The rows are grouped in 3 ways, from coarse to fine. Each group lies inside one group of the grouping before and may be the whole of it. The rows also spread widely along 11 directions, which tell nothing about the answers.
Some rows, each with its group in each grouping after it:
[ -9.5  -9.6 -18.7   3.2 -37.7  24.6  -3.8   6.5 -13.6 -22.9 -28.1  33.4
  17.2  -6.4 -32.0 -21.9   2.6 -16.1  19.7  18.8 -24.8   6.3  20.1 -12.5
 -19.3  -0.2]  Lud baf zorur
[-16.7  20.0  12.3  -0.9  -5.5  11.6 -16.7  -5.6  -4.2  -1.1  18.4 -11.9
 -17.5  16.9 -11.2  43.0 -22.2  23.0  30.0 -19.4   8.2   2.4 -19.8 -14.2
  -7.9 -12.6]  pak nali Lakel
[-14.3  -9.2   2.2  -1.7 -33.4   7.8   1.6   0.4  -4.3 -34.1  -4.8  22.6
   5.7   2.1 -14.3   1.7   0.3  11.9  40.4   9.6  -6.6  -1.7   5.4 -22.5
 -33.4  -1.8]  mubu kebu bivok
[ 37.2  -7.3   3.7  -1.8 -14.0   4.1 -35.5  12.5 -20.8   0.1  -6.5  42.4
  19.9 -11.6   5.7  -1.2  24.2  -2.1  38.0 -10.2  41.1  -2.0 -14.4  12.0
 -11.8   4.2]  dofu kemum soza
[ 18.9  -9.3 -26.9  14.9 -23.2  12.5 -16.9  13.7 -26.2  -8.3  18.3  13.1
 -12.3  19.3 -26.7  16.9  -6.4  17.6  13.4 -18.3  18.1  -3.3 -23.3   1.5
   1.9   2.7]  dofu sif lut
[-15.3  -3.2  19.5   9.9   6.0  17.5 -49.8   3.6   2.0 -10.1   6.7  20.2
  -4.8  -2.5 -20.7  27.1   0.6 -12.7  28.9 -10.0  45.3  29.3  -1.7  11.5
  13.0  -1.1]  dofu kemum devuv
[ 17.8   2.6  16.3  26.8   9.8  27.7 -36.3   6.4 -29.2  11.8  24.6  11.3
   2.2 -14.9 -34.3  31.9  28.6 -17.7 -11.1  -5.3  26.5  13.1   1.4   6.3
   3.8   3.1]  pak kizof Sefa
[ -8.2 -17.9   9.4   8.4 -20.1  17.2   8.2  -3.8  -4.5 -39.2  13.3  27.2
  -7.9  -8.9 -33.0  -2.2  17.4  -3.4  -4.4  17.9  17.3  28.3  13.8  25.2
  -9.9  -0.7]  Lud ferob resa
[ 24.8  -2.5   0.8   1.7 -26.9  22.6  23.3 -13.6  -5.8   4.1 -34.3 -26.6
 -13.9  26.7   1.6  -2.7  -7.6  31.2   8.4 -16.2 -55.1 -21.3  18.0 -16.5
   6.3 -19.3]  mubu kebu nis
[ -6.6   4.5 -15.5 -26.8 -32.7  10.5   8.3 -21.0  20.0  -2.0 -42.3   2.0
 -29.2  14.2   0.5 -35.8 -10.2  13.0 -17.9 -55.4 -11.3   8.3  -0.6   8.3
   9.1  -4.8]  pak kizof febe
[ 33.0  18.2  27.7  -2.6   8.1  35.3   5.7 -15.2  -0.2  27.6 -35.1 -25.2
   6.3  -6.0  13.4  -1.5  27.6   2.7 -15.5 -10.9 -44.8  -7.5  18.5   7.3
  -6.6 -24.7]  mubu kebu Tuvor
[ 13.8   9.8  -1.5 -20.4 -26.3   4.4 -40.9   3.9  -2.2   9.6 -22.6  27.8
  -2.2  -8.3  -1.5  18.6 -22.7   0.2  37.6 -33.6   3.7  12.1 -15.7  -1.8
 -20.2  -5.0]  mubu latu Gaf
[ 34.4 -13.2  14.6   4.6 -15.0   7.3   5.3  -8.4 -21.7   3.6   0.9  -7.4
 -14.8  18.0  -4.1  24.1  -2.4  29.4   3.5 -16.0  -4.2  -9.9   5.5  -0.4
  11.1  -5.4]  mubu latu Keb
[ 15.7   6.2  11.1   6.3 -16.5  25.9 -39.4  -0.7  30.8  11.4 -41.6  20.2
 -16.4 -16.0  -0.8 -19.9  28.9 -17.3  19.6 -31.5  -0.5  33.0  32.1  20.7
  20.7 -14.1]  pak nali milas
[ 10.3  33.6   3.4   5.5  24.0  39.7 -23.4  -5.1 -18.1  27.0   8.3 -13.6
  16.1 -10.9  -2.9   7.9  32.0 -11.9 -29.8 -10.2  16.0  -5.1 -25.9  19.3
   0.9 -12.7]  pak kizof dutik
[ 57.3  -8.6  30.2   7.2 -27.8   3.0  17.6 -10.2 -20.8 -10.7  -1.1  14.9
   0.5  -7.0  11.1  10.0  21.9  28.5  39.7  11.3 -12.3 -15.7  23.7   1.6
 -17.2 -17.2]  pak nali vave
[ 21.0  -2.1  35.0 -17.3  -3.4   1.2  19.1 -25.7 -15.0   2.6 -19.1 -13.5
  18.9  23.7  38.3  -1.9  21.9  35.7  24.0   2.7  14.2 -41.4 -11.6  -8.2
   1.6   1.6]  mubu nub Tos
[-10.6  -3.2 -18.6 -10.0 -22.6   5.6   6.2  -6.7 -26.1  -4.7  -7.6  -4.4
  -4.6  31.0 -22.2  13.1 -28.9  17.9   5.6 -13.5  -8.1  -8.8 -15.7 -18.7
  -6.5   5.2]  Lud ferob bopud
[  7.9   7.4   2.0 -23.9   4.5  21.6 -10.7 -25.3 -43.1   5.9 -25.6   6.3
  44.3   3.6  -4.0  10.3 -27.9  -3.4  16.7  24.6   0.2 -27.3  -8.2   5.8
   6.0 -15.4]  Lud vinit rutaf
[-20.2  14.5   1.4  -8.0   0.6  33.8  -5.9  -4.5  -4.0 -18.6 -14.6  16.8
  29.1 -26.9 -21.0  -7.2   1.7 -20.9   6.6  20.3 -16.1   9.6   4.6   8.2
 -36.2 -13.6]  dofu kemum kisam
[ 27.1  -8.6  16.1  -7.1  -4.4   9.5  12.7 -16.9 -24.1  -3.2  -4.0   2.4
  10.0   8.1   6.2   2.4  15.7  16.9   0.6  10.0  14.7 -11.9  -1.2  23.1
   7.9  -8.9]  Lud ferob nula
[ 40.4 -20.9  -6.6 -24.7 -26.6  -4.9  17.2 -15.3 -35.6  10.5 -35.2  11.6
  14.2  20.1   8.4 -21.4   2.5  21.6  -8.7 -17.9   6.1 -36.0  -1.7  -1.5
  10.2  13.4]  mubu latu gebak
[-10.1  -4.6   5.7   1.4  -8.6  22.9 -13.4 -18.5  30.2 -26.9 -21.0   1.7
 -20.0  19.2  10.5  -4.8 -13.1  21.6  28.8 -18.4  24.1  18.2   2.3  35.6
  47.2 -24.1]  dofu sif tofod
[ 57.1  -9.1  34.3  13.8 -12.9   5.4 -12.8   3.6 -10.5  33.3 -25.7  11.6
  -8.6  -9.6   1.0  -3.8  64.7  -2.8   5.9 -19.1  -3.5  -0.1  37.7  -7.8
  -3.3   6.6]  pak nali milas
[ 32.9 -14.0  -4.3  18.0 -23.5  30.7   8.8  -4.5 -18.1 -30.5   6.6  17.5
  -3.4  -2.1 -14.6  -4.6   5.4  15.0   6.7  18.2  -5.7   4.3  14.8  36.1
  21.1 -23.5]  Lud baf zorur
[ -8.5  12.4  16.9 -13.3 -18.4   4.0 -15.8  -7.3  29.7  -1.4  -7.8   7.8
 -41.2  -5.7 -12.4  11.9  -7.1   7.6   0.8 -51.5   3.7  38.9   6.4  13.1
  -9.0  -7.9]  pak nali vave
[ 13.7  -8.1  -3.5  -7.3 -54.2  -1.4  -7.0  14.0  15.7 -17.6 -17.6  38.3
 -24.3 -14.2 -12.2 -13.0  10.1   7.0  27.2 -31.2 -17.9  25.8  10.0  -2.5
 -43.9  -0.6]  mubu kebu nis
[-36.4 -17.8  22.1 -35.0 -13.3  -7.9  15.7 -24.4  -7.9 -17.0 -16.2  16.5
   4.1   3.9 -20.3   3.6 -12.5   2.7 -10.3  -2.7  20.6   4.3   9.1 -10.6
 -19.0  19.0]  mubu latu gebak
[ 17.2   1.0  25.7 -16.2 -11.9  18.3   3.2 -13.1  -3.6  -3.1 -30.5  17.0
  18.2 -23.3   4.6  -7.6  14.1  -5.7  10.2  11.7 -18.2   0.9  20.2  10.1
 -24.2 -14.7]  mubu latu gebak
[-25.3  12.1 -30.8  -6.0 -30.9  22.3 -19.2   6.6  -6.7 -25.4   2.1  25.1
   2.9   3.5 -24.4   2.2 -28.8   0.4  24.3  -4.9   2.9  11.3 -27.1   5.1
 -14.4 -11.8]  Lud baf zorur
[ 21.9  -0.3  29.6 -26.3 -15.5   4.7 -12.7 -12.2   7.4  26.8 -63.5  15.3
   5.3 -13.6   9.2 -23.8  30.2 -17.5   0.3 -18.6 -13.8  12.0  28.9   2.9
 -15.5  -1.5]  Lud vinit rutaf
[-33.9   3.4 -17.8  13.1 -12.9  23.7 -26.4   1.0   8.7   7.6 -27.8 -18.2
 -21.6  45.7 -21.2  -4.7   1.8   0.1   5.2 -31.3   6.7  11.3  -9.2 -22.6
  34.0   9.3]  Lud ferob resa
[ -4.6  21.5 -16.0  20.1 -15.0  24.9 -20.0  18.0 -10.9  -7.3  36.0 -10.8
 -13.9  14.3 -13.7  31.1  -3.9  19.8  13.7 -14.1  -1.1   2.6 -42.9  -7.8
 -20.8 -14.3]  mubu latu gebak
[-20.3  15.1 -12.4 -10.1 -10.8  11.0 -36.0   5.9  -6.0  13.5 -20.9  21.9
  12.2  -2.9 -19.3  -8.6  14.1 -21.7   9.9 -23.7  25.3   4.1 -11.0 -12.4
  -9.3  15.7]  pak nali vave
[  3.4  25.3 -28.2 -17.7  -4.3  35.9 -24.8 -16.6 -21.7  19.0 -38.0   0.4
  23.6   4.6 -10.7  -8.3 -27.6 -11.1  -2.0 -20.5 -16.0 -18.8 -14.2  -0.8
  14.2 -14.2]  pak kizof febe
[-45.8  -0.5   5.7  13.8  -9.2  26.7  -5.5  -3.3   6.3 -10.6 -16.9 -19.0
  -9.2  26.8 -26.9  10.8   2.5   3.3  12.9  -0.2 -14.7   2.9  13.4 -35.5
   4.3  -0.5]  mubu kebu nis
[-18.5   5.1   1.3 -28.7 -34.5   8.8   8.1 -24.1  17.0 -32.1 -40.1  24.9
  11.5  -3.6  17.2 -32.4  -3.8   7.3  41.2  -0.9  -4.4  -2.9   1.4   1.2
 -18.7 -15.0]  pak kizof febe

New rows. What belongs after each?
[  6.7   4.7  10.0 -16.1  -7.8   0.9  -0.6  -3.2 -19.9  15.8   4.6  -3.7
  -9.6   8.5 -13.7  11.2  10.6   8.7 -25.4 -22.8  10.1   2.3 -18.5   0.9
 -21.7   6.6]  Lud vinit rutaf
[ 28.0   2.0  15.1 -17.2   4.8  11.3  -6.1 -15.3 -42.6  12.1  -4.2   0.7
  17.3   0.1 -12.2  39.7 -30.3  11.8  10.8  -4.6  -3.8 -17.1  -5.0  -6.0
 -16.0  -8.5]  dofu kemum soza
[ 17.6  10.5  -1.1 -17.2 -16.1  11.0   8.1 -10.7  -4.2   5.6   5.7 -13.0
 -25.6  12.2   4.4  15.6 -20.9  33.1 -17.0 -40.0  -8.1   1.1 -27.9  17.1
  -6.2 -16.1]  mubu latu gebak
[-16.8 -20.2  -8.0   0.5 -16.1  18.4  12.6 -13.4 -18.4 -26.1 -16.1  15.2
  15.2  17.9 -25.6 -22.1  10.0  -2.2  -4.6  22.5  17.0  -5.4   9.2   5.8
  16.4  10.8]  Lud ferob resa
[ -2.5  16.7  15.4 -34.6 -36.4  -2.7   9.3 -16.6  36.9  -2.9 -22.8   6.5
 -46.9  -8.0   9.2  -7.8  -7.2  20.3  -4.1 -62.0 -20.3  32.4  -2.3  10.1
 -40.1 -14.3]  pak kizof febe
[ 21.7  -5.7  27.6   5.3 -37.9   3.1  -0.9  -2.2  26.3 -47.9  15.7  25.6
 -31.0 -10.6  18.5  18.6  -1.6  39.2  64.6  -4.2   4.9  26.6   1.3  30.3
 -18.9 -35.2]  mubu kebu nis
[ 21.5  -3.5   4.1   2.4 -27.2   8.6 -20.8   2.3  -2.5   4.8 -34.2   8.7
   9.6  15.7  24.8 -12.9  29.5  11.2  46.5  -8.1   7.0 -16.1  -7.7 -14.0
  -0.2  -1.2]  mubu latu Gaf
[  2.1   2.1  -3.5  -7.3 -16.8   3.5  -1.2  -0.2 -14.9 -34.5  20.7  30.6
  14.2  -3.4   9.7  -1.2  10.9  16.1  29.6  13.5  42.4   1.7 -35.5  34.6
 -19.3  -8.5]  Lud ferob bopud
[  9.5   5.7  29.1 -21.2  -1.5   3.2  -6.0 -14.4 -19.9   1.5  15.8  -0.4
  -9.6  -3.6  -8.7  56.2 -33.8  23.7   9.5 -15.7   1.0   3.5 -11.6   4.1
 -23.3 -12.7]  mubu latu Keb
[-37.6  11.5  22.4 -45.8   0.1   7.5  12.0 -30.7   8.3 -24.4  -4.3  14.4
   1.3 -13.9  -6.0   5.7 -26.4   6.5 -12.4  -3.8  24.0  20.1 -12.0  37.8
 -17.3 -12.0]  Lud baf zorur
[-18.5 -23.7  -2.1 -27.7  -0.6  12.8  -9.9 -24.1 -21.5  -8.1 -26.7  24.8
  18.2   4.6 -30.6  -9.3 -23.2 -11.7 -28.3  -6.0  39.3   1.8  10.6  18.8
  40.8  17.9]  mubu latu gebak
[ -6.0  17.1  -9.3   3.4   0.8  35.1 -11.5  -7.2 -12.9   1.4   1.3 -17.4
  -4.8  15.4 -21.6  23.1 -21.5   7.1  -3.8  -5.6 -13.5   6.1 -13.1   8.4
  11.0 -20.8]  Lud ferob nula
[-41.8   3.2  -2.5  -5.7 -16.7  13.1  -2.6  -6.1   2.4 -10.7 -23.4  -4.9
   1.7  21.2 -15.7  -1.5  -3.8   6.7  18.4  -6.8  -6.2  -5.3  -4.3 -29.4
 -10.0   4.5]  mubu kebu nis
[ 30.4 -10.1 -22.8   2.4 -35.7  20.8   0.0 -11.1 -24.2 -29.0  -0.9  27.5
   6.9   4.2  -4.3  -7.4 -16.3  22.8  31.8   5.6   3.1 -13.8  -3.0  15.1
  13.5 -20.6]  pak kizof dutik
[-20.6  16.1  35.5 -11.8  -2.3   2.9  -3.5 -19.5  11.2 -12.0  16.9  -7.1
 -15.9   5.7  14.0  29.7   6.5  27.5  24.0 -13.8  29.7   9.4 -22.7   1.9
 -18.9 -14.5]  pak kizof dutik
[  0.8  28.1  -6.5  -7.3  -1.8  24.2  -1.3   2.1 -35.5  -0.8  10.9  -1.2
  43.6  -6.1   6.9  12.7   7.2   5.5  16.6  26.2  -7.6 -33.1 -43.8 -11.2
 -47.7 -13.1]  mubu latu gebak
[  4.6  14.3  -6.9 -31.9 -17.4  18.2  -5.5 -11.0  -5.3  -1.0 -26.6  19.7
  17.7 -17.4  -0.7 -10.8 -17.1  -4.1  -1.9 -12.1 -10.8   0.9 -11.5  17.9
 -24.5 -13.9]  mubu latu gebak
[  7.5  -7.6  17.6 -45.6 -28.4  -6.4  39.0 -29.7   4.0 -32.6   4.9  22.2
 -19.8 -15.0  -2.1  -3.2 -26.7  33.5 -21.4 -23.5   1.8  11.2  -6.9  35.9
 -32.9  -5.2]  mubu nub Tos
[  8.2 -14.1  38.5  13.4  -1.0  19.2 -16.6  -8.8 -24.8   4.3 -11.4  20.1
  17.8 -17.1 -32.4  20.9  32.2 -22.4  11.3  24.0   4.3   5.8  44.5 -22.8
  -9.3   7.8]  pak kizof dutik
[ 48.2  -9.3  19.1  -2.2 -19.5  17.5  -1.4  -8.8   2.7   4.4 -14.6   8.2
 -34.6 -14.1 -19.0  16.9 -11.8  12.9 -13.8 -37.3 -31.4  25.5  31.8  28.2
   6.5 -19.9]  mubu kebu nis
[  2.4   9.6  -4.8  -1.5 -16.0  27.5   0.9 -13.8  -4.9  14.0 -28.7 -27.7
 -23.6  30.9 -14.7  14.1 -28.9  17.5  -4.5 -26.8 -41.4  -0.8   9.0  -9.6
  21.8 -16.9]  Lud baf zorur
[-23.5   2.6   6.2   2.0 -28.1  13.4 -27.8  -0.8  10.6 -26.2   2.6  12.0
 -15.1  11.2  -9.1  32.8 -31.7  15.7  56.3  -6.9   0.7  18.5  -9.3 -15.4
 -12.3 -17.5]  mubu latu gebak
[ 33.1  33.9   9.3 -26.4  -3.8  24.0 -47.0   0.9  21.5  22.4 -38.7  31.0
  16.7 -40.2  28.2 -19.9  22.2 -20.0  12.3 -36.5   7.5  17.2 -19.1  43.3
 -16.3 -17.5]  mubu nub Tos
[ 16.1 -22.3  -2.9 -10.4 -34.3   8.2   8.5 -16.4 -17.0 -23.0 -22.1  22.3
  -4.2  15.6 -10.1  -5.3 -20.8  20.0  19.7  -0.5   1.3  -2.7  16.3   8.9
  19.0  -6.7]  Lud baf zorur
[ -4.3 -19.5   3.1  13.3 -12.5  21.9 -12.8  -1.5  -4.1 -31.7   6.1  19.3
  -9.1   2.4 -31.0  10.4  -6.2   4.2  15.1   1.7  16.1  21.1  15.6  11.3
  13.5  -2.8]  dofu kemum kisam
[ -7.0   0.7   6.6 -23.5 -11.5  14.7   9.8 -14.9  12.0 -33.8  -1.8  27.1
   1.8 -20.8   0.3 -18.0   0.1   9.0  -4.2  -4.5  21.8  16.2  -9.2  50.3
  -8.5 -16.4]  mubu kebu nis
[ 16.4   3.2  -2.3  14.7 -14.8  34.4 -14.9   2.8 -20.6   4.9 -26.2   4.3
  10.8  -1.8 -25.6   9.1   3.0 -14.9  16.8  12.9 -38.9   6.3  23.7  -9.1
  -4.4 -11.5]  Lud ferob bopud
[  7.8  16.9  12.6  -2.3  26.5  42.7 -21.8  -8.6 -28.1 -13.3  11.4  23.5
  45.1 -43.3 -23.9  23.8  -6.5 -26.4   2.5  35.4   9.3   9.2   0.1  38.2
 -17.4 -23.2]  dofu kemum kisam
[  5.6  28.7   6.5 -22.5  -1.1  21.2  13.1  -9.0  -5.8   8.5 -16.3  -7.8
  27.5 -11.9  25.3 -17.8  24.6   5.6  -7.8   2.1 -11.8 -21.3 -29.0  11.4
 -38.9 -17.1]  mubu latu gebak
[ 28.2   2.5 -16.4  -3.5  -9.9  18.6 -43.2   9.2 -17.5  21.6 -22.9  21.2
   4.7  -1.8 -13.9  -1.6  -5.2 -14.3   4.0 -36.4  12.4   6.4  -8.1  10.4
  10.0   2.6]  dofu kemum devuv
[ -2.1 -14.3  -0.5  -6.6 -26.3  12.1 -18.0  -8.2  11.1 -42.2  -2.4  39.8
   0.4  -1.9   1.6 -17.2  -0.9  11.7  31.5  -5.0  41.6  13.3  -8.0  33.6
  19.8  -3.5]  mubu nub Tos
[ 26.8 -10.4 -16.7  14.9 -24.0  35.2 -23.8   5.2  17.5 -12.8 -27.2  26.1
 -20.1  -9.6 -18.9 -20.9   4.0  -6.7  -1.7 -25.7  -5.2  32.9  24.5  40.7
  31.2 -16.7]  dofu sif tofod
[  4.1  20.7  41.4 -16.3  -0.3   3.7 -12.7 -16.6  12.3  13.9 -17.9  -2.3
  -8.2  -8.3  12.6  21.7   8.6   6.8  26.2 -22.1   0.2   7.6   7.9  -2.8
 -18.9 -13.7]  pak nali vave
[ 19.8  -9.8   4.5  28.8 -25.6  24.2  17.4  -0.5   7.5 -32.4   3.4 -11.6
 -21.2  20.3   7.0  -8.0  23.1  35.0  25.5   2.4 -13.5   1.0   7.3   4.5
   5.9 -20.2]  dofu kemum kisam
[ 21.4   6.5  13.9  17.3  -5.9  23.7 -31.8  -6.5   1.4 -16.0   2.4  14.8
  10.7  -1.3  29.0  -3.6  34.0  11.8  49.7   3.7  43.3  -1.2 -16.7  27.3
  24.1 -22.1]  pak kizof Sefa
[ 29.8  -1.4 -31.5  13.4 -24.4  25.5 -32.7  10.6 -17.2 -10.5  -8.1  24.2
  19.1   9.2  11.1 -15.1  12.7   9.6  37.9  -3.6  21.8 -14.6 -25.1  17.5
  23.2 -10.7]  mubu latu Keb
[ -2.5  32.0 -12.8  12.2  -6.6  40.6 -11.0  12.9  -2.6  -0.6  26.9  -6.7
 -18.9 -13.8 -29.2  16.7  -0.5  -2.0 -30.1 -16.2 -21.5  27.4 -24.3  25.3
 -25.0 -22.9]  Lud baf zorur
[-30.2   4.7  -3.1 -28.1  -7.2  13.2  -0.1 -23.8   2.4 -19.1  -0.8   3.1
 -17.5  15.0 -14.0   7.7 -39.2  17.9 -14.3 -25.0  28.6  17.6 -19.5  32.4
  21.8  -9.0]  Lud baf zorur
[-12.6  26.0   1.8 -12.9   0.1  27.3 -25.6 -12.0  11.9 -16.6 -12.8  22.1
  28.3 -21.9  25.0 -25.4  25.0  -9.3  26.6   2.9  36.1   2.5 -29.8  36.5
  -5.7 -21.5]  pak kizof Sefa
[ 16.2  -9.6  64.4 -39.0  -7.7 -11.5  24.0 -37.4   0.4   8.0 -40.8   0.0
  -6.5  -5.1  12.5  19.0  -0.9  15.7   9.2  -5.3 -13.1   8.2  36.7   2.2
 -24.8  -8.9]  Lud ferob nula
[  0.4  24.0 -20.7   2.9  -8.9  36.7 -16.1   5.4   2.6 -11.6  11.8  22.4
   4.5 -26.4  -8.4 -25.1  30.3 -11.7 -20.7 -10.7  19.9  17.0 -27.0  41.5
 -13.4 -14.7]  pak kizof dutik
